There are 11 hidden switches. A switch that is on adds its own fixed numbers to the row, and there is some noise. The rows also spread widely along 11 directions, which tell nothing about the answers.
In the rows, zero is written as 128.
Some rows, each with its switches (1 for on, 0 for off) after it:
[139 123 116 136 148 149 117 101 139 134 109 139 116 120 128 131  91 109
 101 146 135 137 123 137 125 155 118  97 130 117 141 154 117 152 168 114
 136 144 127]
0 0 0 0 1 0 0 0 0 0 0
[136 116  88 142 130 129 117  98 152 129  76 133 116 142 142 130 109 138
 112 154 126 134 143 118 155 106 105 119 122 132 180 155 139 157 130 116
 129 152 105]
0 1 0 0 1 0 0 0 0 1 1
[110 118 143 140 132 157 130 133  84  94 173 149 133  97 116  84 118  95
 113 112 156 124 139 147 109 154 123  83  62 172 104 136 158 113 139  81
 119 102 127]
0 1 0 1 1 1 1 0 0 0 0
[113 173 133 133  93 110  99 175 136 183  92  85 176 153 142 114 118 110
 127  89 116 106  81 141 137 136 150 155 137 120 131 141  32 169 107 133
 193 148 127]
0 0 0 1 0 1 0 1 1 1 0
[126  88  97 125 128  95 112  89 103  80 178 179 113  86  99  61 159 101
 116 117 141 145 158 142 131 141 112 155  87 160 194 165 158 109 121  91
  85 135 103]
0 1 0 1 1 1 0 0 0 1 0
[121 125 139 138 132 137 123 122 132 137 139 150 138  91 141 117 123 106
 109 121 134 126 140 114 130 151 106 141 119 106 152 184 115 130 137 110
 144 150 120]
0 1 1 0 0 0 1 0 0 0 1
[100 142 109 138 120 165 125 124 157 151 117 146 108  81 181 124 110  90
  91 135 147 124 157 145 133 166  80 130 114  82 148 136 126 141 153 121
 143 159 131]
0 0 1 1 1 1 1 0 0 0 1
[108 116 113 130 142 118 122 107 115 128 158 142 150 102 115 116 162 127
  93 133 144 156 146 116 137 120 112 127 117  90 165 168 121 138 111 115
 116 150 124]
0 1 0 0 1 1 0 1 1 1 1
[119 111 129 137 132 131 136 122 118 125 150 136 159 117 120 112 145 119
 111 121 146 134 142 103 130 106 115 112  85 138 146 169 151 129 107 104
 118 134 130]
0 0 0 0 1 1 1 0 0 1 1
[131 127 121 130 150 123 123 116 102 109 156 136 156 127  96 124 134 136
 123 147 140 148 140 120 138 128 126 102 108 119 138 140 126 144 126 124
 127 130 115]
0 1 0 0 0 0 1 0 0 0 1
[121  71  97 139 123 102 113  98 153 106 100 161 134 130 140  99 122 133
  94 149 138 136 151 136 107 112  94 125 128 147 117 203 152 124 146  94
 103 147 118]
1 0 1 0 1 1 0 1 1 0 0
[109 123 108 137 118 119 104 115 112 126 125 157 147 130 131  81 116 118
 127 145 131 129 128 139  98 142 127 121 120 130 112 177 116 133 158 109
 130 138 112]
1 0 0 0 0 0 0 0 1 0 1
[115 156 142 148 135 148 116 119 133 147 133 156 116  93 152 123 121 127
 134 119 125 114 155 100 168 147 114 154  98 120 188 165 128 130 114 117
 132 150 103]
0 1 0 0 0 1 1 0 0 0 1
[118 115 123 126 156 110 119 110 132 107 164 157 153 102 111 133 149 157
 123 151 129 151 181 122 165 126 106 132 109 118 153 149 156 131 107 124
  98 152 112]
1 0 1 1 0 1 1 0 0 0 1
[123 156 120 147 155 143 112 125 109 106 121 117 143 146 110 142  92 154
 124 153 127 126 144 165 152 138 142  72 100 152 107 108 140 160 141 117
 128 130 119]
1 0 0 1 0 0 1 0 0 0 0
[ 87  89 107 109  69 113 117 159 149 134 137 189 154 116 176  45 181 128
 155 162 160 138 171 109  93 132  62 178 136 102  84 147 101 100 121 138
 117 138 114]
1 0 0 1 0 0 1 1 1 0 1
[185  72 184 159 164 170 121 113 144 134  87 129 140 118 104 156  54  91
 105 118 131 123 107  93 132 120 109  70 129 167 134 213 112 156 178  88
 162 116 103]
0 1 1 1 0 1 0 0 1 0 1
[123 100 152 123 107 130 118 149 136 125 185 155 139  64 136  86 168  81
 110  97 156 133 147 116 129 156  80 167 113 126 132 166 120 107 114 112
 121 140 145]
1 0 0 1 0 0 1 1 0 1 0
[114 128  96 127 125 101 136 149  66  95 191 123 196 170  84  69 179 148
 167 154 157 143 138 114 115 102 157  93  61 159 127  61 136 142  98 126
 102  95 113]
0 1 0 0 0 0 0 0 0 0 1
[153 101 101 134 107 103 120 140 102 106 136 123 158 166  99  70 158 118
 151 154 157 135 133 122 132  96 129 111  89 186 156 104 119 146 116 122
 107 101 103]
1 1 0 0 1 1 0 1 0 1 0
[167  96 112 141 147 125 130 116 121 100 151  98 139 105  85 138 135  80
  87  96 142 128 117 118 147 113 109 110  79 144 196 137 147 163 116 101
 129 128 124]
0 1 0 1 1 0 1 0 0 0 1
[117 148  98 140 168 126 127  97  75 104 150 132 167 160  87 117 139 158
 134 168 137 142 151 113 131 104 163  80  86 113 171 130 133 165 121 122
 110 130  95]
0 1 0 0 1 0 1 0 0 0 1
[110 129 136 143 154 133 113 114 101  87 158 153 125 101 113 116  98 132
 112 122 116 126 152 170 142 160 126  96  81 166 102 145 164 120 136  89
 116 126 123]
0 0 0 1 0 0 1 0 0 0 1
[113 119 128 129 101 133 119 153 114 138 139 141 158 127 133  73 132  95
 127 123 145 132 114 125  94 148 121 134 123 132 108 157  90 131 137 119
 149 125 123]
1 1 0 1 0 0 0 0 0 0 1
[104 122  86 130 104 126 137 132 131 128 133 126 156 133 141  92 157 116
 116 128 168 129 150 114 108 110 108 123  93 119 144 118 140 146 118 115
 121 139 133]
0 0 0 1 0 0 1 0 0 1 0
[112 141 121 130 136 100  99 120 126 126 129 132 144 126 117 116 131 139
 103 128 110 137 125 154 142 138 140 142 137 125 138 181 106 140 110 115
 129 160 131]
1 0 0 0 1 0 0 1 0 1 0

New rows, each followed by its switches (1 for on, 0 for off):
[ 99 167 130 146 166 170 123 115 103 141 136 140 143 132 134 141 103 155
 131 171 137 135 153 124 147 136 140  63  99 107 129 109 135 155 145 124
 125 129 115]
0 0 0 0 1 1 0 0 1 0 1
[109 106  98 127 115 104 125 136 147 133  98  97 174 147 124 133 120 127
  72 111 131 142 109 147 110 108 119 115 139 115  97 171 109 156 117 111
 167 156 144]
0 1 1 1 0 0 0 0 0 1 1
[108  95 113 137 135 134 137 143  77  91 163 124 180 158  94  78 147 129
 127 144 166 137 132 124  86 103 144  61  72 164  91 106 139 144 130  93
 110  89 126]
0 1 0 1 1 0 0 1 1 0 0
[124 140 122 138 157 137 115 122 119 119 133 132 145 127 114 134 115 148
 133 143 122 129 140 122 158 130 138 106 105 131 157 123 128 155 122 117
 121 141 108]
0 0 0 1 1 0 0 0 1 0 0
[ 99 107  96 131 110  99 127 137 106 119 129 134 199 177 119  76 146 151
 142 165 143 138 138 121  93  90 143  99 102 144 100 147 126 139 122 116
 117 123 111]
1 0 1 0 1 1 0 0 1 0 1
[ 94 161 131 141 149 127 120 133 142 133 123 132 148 130 143 150 109 176
 120 134 108 126 147 134 167 135 136 117 114 134 119 131 142 137 107 115
 133 159 133]
0 0 1 0 0 0 0 0 0 0 0
[130 129 150 137 155 142 119 122 105 110 179 135 149  83 104 121 133  97
 108 116 139 132 146 131 148 147 128 116  98 135 167 162 132 138 130 100
 124 142 128]
1 0 1 1 1 0 1 0 0 1 0
[129 148 126 162 123 109 104 117  86 135 123 125 160 153 111  76 100  88
 123 117 125 106 110 157 105 137 176 112  97 169 159 179  91 162 160  93
 142 122 105]
1 0 1 0 0 1 0 1 0 1 1
[150  54 136 138 107 146 134 141 142 122  98 126 161 142 123  98  94  83
  95 124 165 134 108 119  68 113  99  80 125 175  63 188 126 133 171  87
 147 105 136]
1 1 1 1 0 1 0 0 0 0 0
[116 125 109 146 113 122 125 119 155 131 130 106 123  70 150 132 110  60
  41  53 131 104 107 161 119 160 102 144  97 130 146 191 150 136 135  79
 155 166 166]
0 0 1 0 0 0 1 0 0 0 0
[125  88 113 145  99 186 136 133 169 151  84 145 116 115 178 108 107  85
  99 143 174 128 141  99  96 133  65 106 129 123 113 153 129 142 171 112
 142 128 131]
1 1 0 1 0 0 0 0 0 0 1
[112 125 135 125 157 136 120 133  80 107 177 151 179 135  98  96 132 144
 155 176 141 151 150 133 117 137 146  76 102 123 107 103 111 142 147 124
 119 112 105]
0 0 1 1 1 0 0 0 1 0 1
[134 126 167 133 120 166 122 160 116 129 155 132 155 101 128 108 115  88
 131 133 157 128 136 141 122 160 110  97 114 139  91 131 104 132 161 114
 154 119 134]
1 0 1 1 0 0 1 0 0 1 0
[103 156 118 139 125 125 119 118 143 162 141 146 131  82 152 122 158 124
 121 101 131 121 144  81 166 136 110 182 110  90 220 164 118 136  92 120
 126 176 112]
0 1 0 0 0 1 0 0 1 0 0
[171  68 142 111 117 104 105 126 135 100 153 144 133  75  98 114 129  85
 106 116 134 153 117 147 143 153  68 142 140 128 114 188 109 112 139 115
 154 136 121]
0 1 0 0 0 0 1 0 1 1 1
[109 122  97 141 170 114 129  84 107 109 149 138 160 133  95 125 160 159
  95 136 148 148 169  96 131  88 139 113 102 105 190 171 152 158 102 105
  94 154 118]
0 1 0 1 0 0 1 1 0 1 0
[ 93 171 125 137 108 134 109 140 137 155 106 122 130  97 162 125 114 113
  96  88 114 103 114 140 149 155 120 158 114 104 145 178  99 137 109 110
 168 166 126]
0 1 0 0 1 1 1 0 1 0 0
[111 152  68 146 122 158 115  98 131 156  81 129 115 143 152 104  92  94
  99 161 151 128 136 155 109 145 125  94 117  94 170 125 106 182 181 124
 146 145 114]
0 0 0 1 1 1 0 0 0 1 1
[157 112 103 153 155 115 113  90 132 114 111 125 116 134 108 133 112 127
 106 136 124 127 137 122 158 115 122 117 105 151 200 148 142 166 132 111
 116 138 102]
0 1 0 0 0 0 0 1 0 0 1
[ 73 150 131 132 167 117 121 135  96  85 176 139 155 130 107 129 139 201
 112 142 117 148 160 154 159 132 147  87  84 152  87 116 170 115  79 101
  96 132 142]
0 1 0 0 1 0 0 1 0 0 0
[112 126 189 147 175 199 108 116 136 124 131 180  98  70 145 156  76 147
  99 157 127 143 159 135 156 177  92  82 144 121  81 190 139 110 164 101
 129 141 131]
1 1 0 0 1 0 0 1 1 0 0
[118  89 137 134 130 124 137 134 119 127 170 137 166 109 112  97 157 108
  96 102 160 142 126  92 100 119 115 117 101 137 120 174 136 117 110  96
 116 123 146]
0 1 0 0 0 1 0 1 0 0 0
[127 109  52 143 128 102 123  96 121  93 103 119 139 163 107 106 126 136
 100 147 145 136 139 150 114 101 130  99 101 151 152 126 159 169 137 106
 105 137 113]
1 1 0 1 0 0 0 0 0 0 0
[ 93 128 106 143 108 140 139 155 141 136 106 114 157 150 159 106 143 145
 115 123 157 114 145 105 119  97 115 116  93 134 118 119 135 149 100 112
 130 131 131]
0 1 0 1 0 0 1 1 0 0 0
[149 122 114 110 117 112 103 123 148 131 159 164 120  72 140 112 147  98
 143 163 142 149 158 143 167 177  64 166 139  71 168 111  94 129 151 156
 138 154 102]
0 0 1 0 0 1 1 0 1 0 1
[112 116  79 108  96  82 128 138 144 134 142 115 173 123 129 113 191 134
 112 127 143 150 134 103 147 100  88 169 114  76 164 132 113 141  67 145
 135 160 124]
0 1 0 0 1 1 1 0 1 0 1
[136 129  79 144 136  87 116 111 111 111 105 104 156 179 103 107 117 135
 125 134 113 119 113 137 136 100 159 107  86 169 170 132 133 173 115 110
 122 132 105]
0 0 0 0 1 0 0 0 0 0 1
[154  78  73 125  98 112 138 138 189 148  63 111 161 184 156 127 130 140
 133 183 155 140 137  89 122  76  78 111 136 119 126 102 117 166 135 149
 135 140 118]
0 0 1 0 0 0 0 0 0 0 1
[114 127 148 133 144 128 124 136  96 120 155 110 183 120  99 129 128 120
  93 102 131 137 104 129 123 123 150  97 110 134 117 177 110 142 119  92
 155 139 141]
0 1 1 0 1 0 0 0 1 1 0
[118 145  93 137 142 116 114 112 103 122 145 139 144 136 119 111 155 154
 144 170 144 145 164 126 160 119 126 117 106 107 179  94 119 161 120 135
 113 140  98]
0 1 0 0 0 0 0 1 1 1 1
[104 135  91 146 108 137 130 121 132 140 107 140 142 135 161 101 140 135
 131 143 149 113 153  93 128 105 104 132  93 112 162 139 136 147 121 118
 127 142 102]
0 1 0 0 0 0 1 0 1 0 1
[130 124  84 120 110 105 109 116 137 122 142 169 121 119 137  82 149 127
 154 183 145 151 163 142 144 151  91 149 125 113 153 102 121 131 140 150
 104 141  99]
1 0 0 0 0 1 0 0 0 0 1
[128 116 117 148 134 128 114  97 118 132 134 152 130  96 130  94 119  79
 110 115 132 119 133 121 124 140 119 137 104 128 195 192 123 145 156  91
 131 151 109]
0 0 1 0 1 0 0 0 1 1 1
[132  85 122 114 158 128 115 109 107  81 148 151 154 134  80 119 117 145
 103 173 142 177 138 148 110 136 120  70 140 127  75 157 132 133 151 115
 116 124 127]
1 1 0 1 1 0 0 0 0 0 0
[ 96  94 128 132 159 126 130 112 107 106 153 180 170 157 109  86 145 178
 144 171 150 152 169  89  94 104 141  89 114 139  98 160 145 124 128 105
  83 118 115]
0 0 0 1 0 0 0 1 0 0 0
[137 105 125 145 112 117 121 134 119 125  99 118 169 171 122  89 116 108
 118 138 144 116 126 126  99  96 135  98 105 172 118 178 112 151 144 100
 136 118 118]
1 0 1 0 1 1 1 1 0 1 0
[122 157  82 140 151  99 106  87 121 127 124 147 125 135 117 114 124 144
 129 151 119 135 147 139 154 137 145 132 110 118 199 129 130 160 130 126
 106 157  96]
0 0 0 0 0 1 0 0 0 0 0
[147 103 120 150 145 169 121  93 115 104 131 168 100 100 131 112  96 109
 127 170 161 134 166 135 137 148  85  75  94 137 134 128 159 133 186 107
 116 113  93]
0 1 0 0 0 1 1 0 1 0 1
[121 150 106 132 112 109 109 141 106 131 159 115 143 112 120  88 149  85
 107 105 145 124 110 155 120 161 134 146 106 123 163 120  92 152 128 120
 138 137 133]
1 1 0 0 0 0 0 1 0 0 0
[119 134 144 119 132 139 108 130 116 114 173 183 116  74 132  90 136 114
 148 140 138 138 159 132 145 182 102 151 119 112 146 137 108 111 137 124
 125 136 104]
0 1 0 1 0 0 1 0 0 0 0
[116 137 146 162 139 166 127 117 123 155 125 131 136 108 137 118 121 101
  91 102 153 117 132  97 124 123 131 113 101 140 170 194 130 146 133  90
 126 137 131]
1 1 0 0 0 1 0 1 0 1 0
[152 102 128 131 111 160 115 132 151 161  79 147 138 137 146 112 108 106
 134 170 155 139 119  93 117 129  91 113 160 104 124 172  77 149 166 138
 156 133 104]
1 1 0 0 1 1 0 0 1 0 0
[114 118 178 151 161 169 128 134 136 129 162 147 150  87 125 155 134 157
 125 118 131 128 168  77 180 111 101 108  94 155 138 162 174 121  92  98
 108 139 129]
1 0 0 1 0 0 0 0 1 1 1
[131  73 125 138 123 134 140 118 124 116 148 154 153 116 122  82 148  99
 118 119 167 135 149  84  98 105 107 119  99 156 156 171 146 127 136  89
 112 124 121]
0 1 1 1 0 0 0 0 0 1 0
[155 118 168 156 108 176 119 164 116 124 130 133 122 109 138  92  85  70
 161 112 147  88 124 133 145 155 100  94  61 207 116  99 130 134 160  97
 149  83 103]
0 0 0 1 0 1 1 0 1 0 1
[139 158 150 156 179 142 107  96 118 138 132 133 133 112 103 161  93 139
 116 125 106 127 137 119 184 136 148 102 103 141 190 163 133 156 126 111
 127 148 109]
0 0 0 0 0 1 0 0 0 1 1
[119 125 142 138 133 132 114 127 121 137 140 142 135 104 128 101 121  89
 104 108 131 119 125 127 118 150 122 135 108 123 150 182 101 139 134 104
 138 134 122]
0 0 0 1 1 1 1 1 0 0 1
[130 130  94 141 105 134 124 130 124 138 110 128 148 147 145  86 137  99
 123 157 169 120 140 122  96 127 115 121 118 108 155 130  94 165 161 127
 137 132 111]
1 1 1 0 0 0 1 1 0 0 0
[129 114 158 144 145 177 123 114 125 120 135 163 111  86 133 116  89 101
 108 130 153 132 149 127 122 165 102  94 111 134 112 171 139 120 170  97
 134 121 121]
0 1 0 1 0 1 1 0 0 0 0
[147 120  98 148 147 137 130 103 132 134 121 110 137 125 116 141 123 108
  94 125 145 132 123 105 137 117 117 102 101 117 188 136 137 174 135 114
 131 139 123]
0 1 0 0 0 0 0 0 0 0 1
[ 89 130 111 141 112 139 107 109 136 128 117 180 108  89 168  90 102 114
 113 128 129 116 159 159 118 167  94 142 112 120 114 178 137 115 154 100
 132 151 108]
0 0 0 1 0 1 1 0 1 0 1
[143 120 164 145 134 180 117 138 148 153 124 146 120  94 142 127  91  89
 125 138 144 128 132 119 142 165  95 104 124 136 122 145 112 139 161 122
 144 125 122]
1 0 0 1 0 1 0 0 0 0 1
[157 118 158 142 164 148 100 111 118 110 131 136 118 110  94 141  85 119
 105 144 131 147 129 163 157 160 123  87 136 152 122 157 108 147 160 109
 136 126 117]
1 1 0 1 0 1 0 1 0 1 0
[122 130 130 145 131 151 110 115  97 142 133 153 140 106 130  78  96  63
 120 128 141 120 116 144  89 172 141 107 112 114 150 173  83 149 193 101
 150 127 104]
0 0 1 1 1 1 0 0 1 0 1
[127 133 118 121 151 129 111 119  87  96 182 161 142 110 107  96 127 120
 149 180 144 153 150 164 131 172 128  88 107 115 123  88 117 134 171 128
 119 121 111]
0 0 1 0 1 0 0 0 1 0 0
[112 147 134 151 129 156 129 143 115 141 141 126 134 119 141 109 123 113
 118 118 154 116 133 120 130 143 128 102  85 146 140 115 133 141 127 103
 128 117 131]
0 1 0 0 0 1 0 1 0 0 0
[124 128 114 139 121 154 135 134 133 140 128 110 150 117 140 133 134 112
 106 127 164 125 135 112 132 119  99  99  98 113 133 121 135 153 137 115
 144 139 138]
0 0 0 0 0 0 1 0 1 1 0
[147 120 110 138 154 144 113  95 132 118 110 172 113 129 129 120 111 153
 154 194 145 146 164 109 155 137 104 101 130 115 161 123 123 147 163 134
 115 135  83]
0 1 0 0 0 0 0 0 1 0 0
[161 129 204 134 175 164 118 144  90 138 195 141 156  96  77 123 126  97
 144 121 148 145 118  89 146 162 142 100 116 129 154 143  74 141 139 124
 136 105 115]
0 1 0 1 0 1 0 1 0 0 0
[139 107 129 129 106  99 113 144 112 107 153 106 157 112  97 100 126  87
 100  83 127 121  91 162 133 139 124 120  89 182 113 150 126 127 114  90
 147 125 142]
0 0 0 0 1 1 0 0 1 1 0
[126 102 102 116 151 100 118 108 114  98 140 134 158 144  89 124 130 154
 103 159 124 165 128 140 130 116 127  96 128 122 112 153 129 141 120 121
 123 138 123]
0 1 0 0 1 0 0 0 0 0 1
[ 99 141  85 130 108 102 118 148 153 133  98 120 149 162 152 107 135 163
 127 141 125 125 143 138 141 118 125 139 116 131 122  97 118 150  99 131
 127 145 126]
0 0 0 1 0 0 0 1 0 0 0
[100 153 118 127 134 110 115 147  98 111 176 113 166 110 107 118 142 126
 104 120 126 142 132 172 149 150 141 120  95 128 135 110 121 141  98 118
 133 139 131]
1 1 1 1 1 1 0 0 0 0 1
[102 150 153 142 136 152 119 142 130 156 137 141 155 114 146 126 131 142
 115 141 147 138 149 114 140 139 127 119 129 110 127 158 102 136 124 120
 139 145 135]
1 1 1 0 0 1 0 1 0 1 0
[ 99 135 123 144 179 169 125  83  93 105 172 178 115  77 120 115 114 119
  99 160 152 150 181 148 127 164 121  84  97  90 159 154 155 135 171 101
 107 137 109]
0 1 1 1 1 1 1 0 0 0 1
[138  91 159 146 148 168 134 126 113 119 151 156 150 118 112 110 124 116
 131 145 157 141 143  79 116 118 111  85  97 160 124 169 150 127 143 100
 112 106 119]
1 1 0 0 0 0 0 0 0 0 1
[154 104 113 146 107 100 118 127 109 114 109 119 156 144 109  77 123  80
 128  99 126 103 113 118 124 105 138 148  85 179 200 180 103 156 124  95
 147 126  90]
0 1 1 1 1 0 1 0 0 1 1
[ 85 158 124 140 137 130 130 132  96 141 163 136 171 123 126 110 167 154
 135 126 137 135 152  89 153 103 142 127  83 117 179 140 133 139  79 116
 118 143 113]
0 1 0 0 1 1 0 0 1 1 1
[108 123  78 136 137 123 115 102 122 117 124 137 146 133 121 116 125 135
 108 160 140 145 146 148 118 130 116 102 120 106 130 132 135 161 149 122
 119 149 120]
1 0 0 1 0 0 0 0 1 0 1
[ 61 182 113 140 129 126 104 124 118 163 116 154 148 127 161 101 130 154
 119 136 116 127 139 130 124 152 146 155 139  67 140 176  77 144 121 125
 147 168 113]
0 1 0 0 0 0 0 1 1 0 1
[184 114 154 144 137 120 100 114 146 131 138 139  99  70 119 119 113  65
 110  98 123 119 120 132 175 168 100 169 127 149 222 170  93 142 151 107
 146 147 107]
0 1 1 0 0 0 0 1 0 1 0
[107 154 164 148 169 147 126 118 151 172 119 142 159 118 139 167 123 167
 122 113 105 127 138  46 164 110 139 139 127 104 182 211 122 145  86 117
 130 171 123]
0 0 0 0 0 0 0 0 0 0 1
[104 100 139 108 133 114 136 140  84 104 200 150 190 124  88  83 180 142
 129 135 153 168 133  97 105 116 133 111 107 126 102 159 125 107  96 113
 109 120 139]
0 1 0 0 1 0 0 0 0 1 0
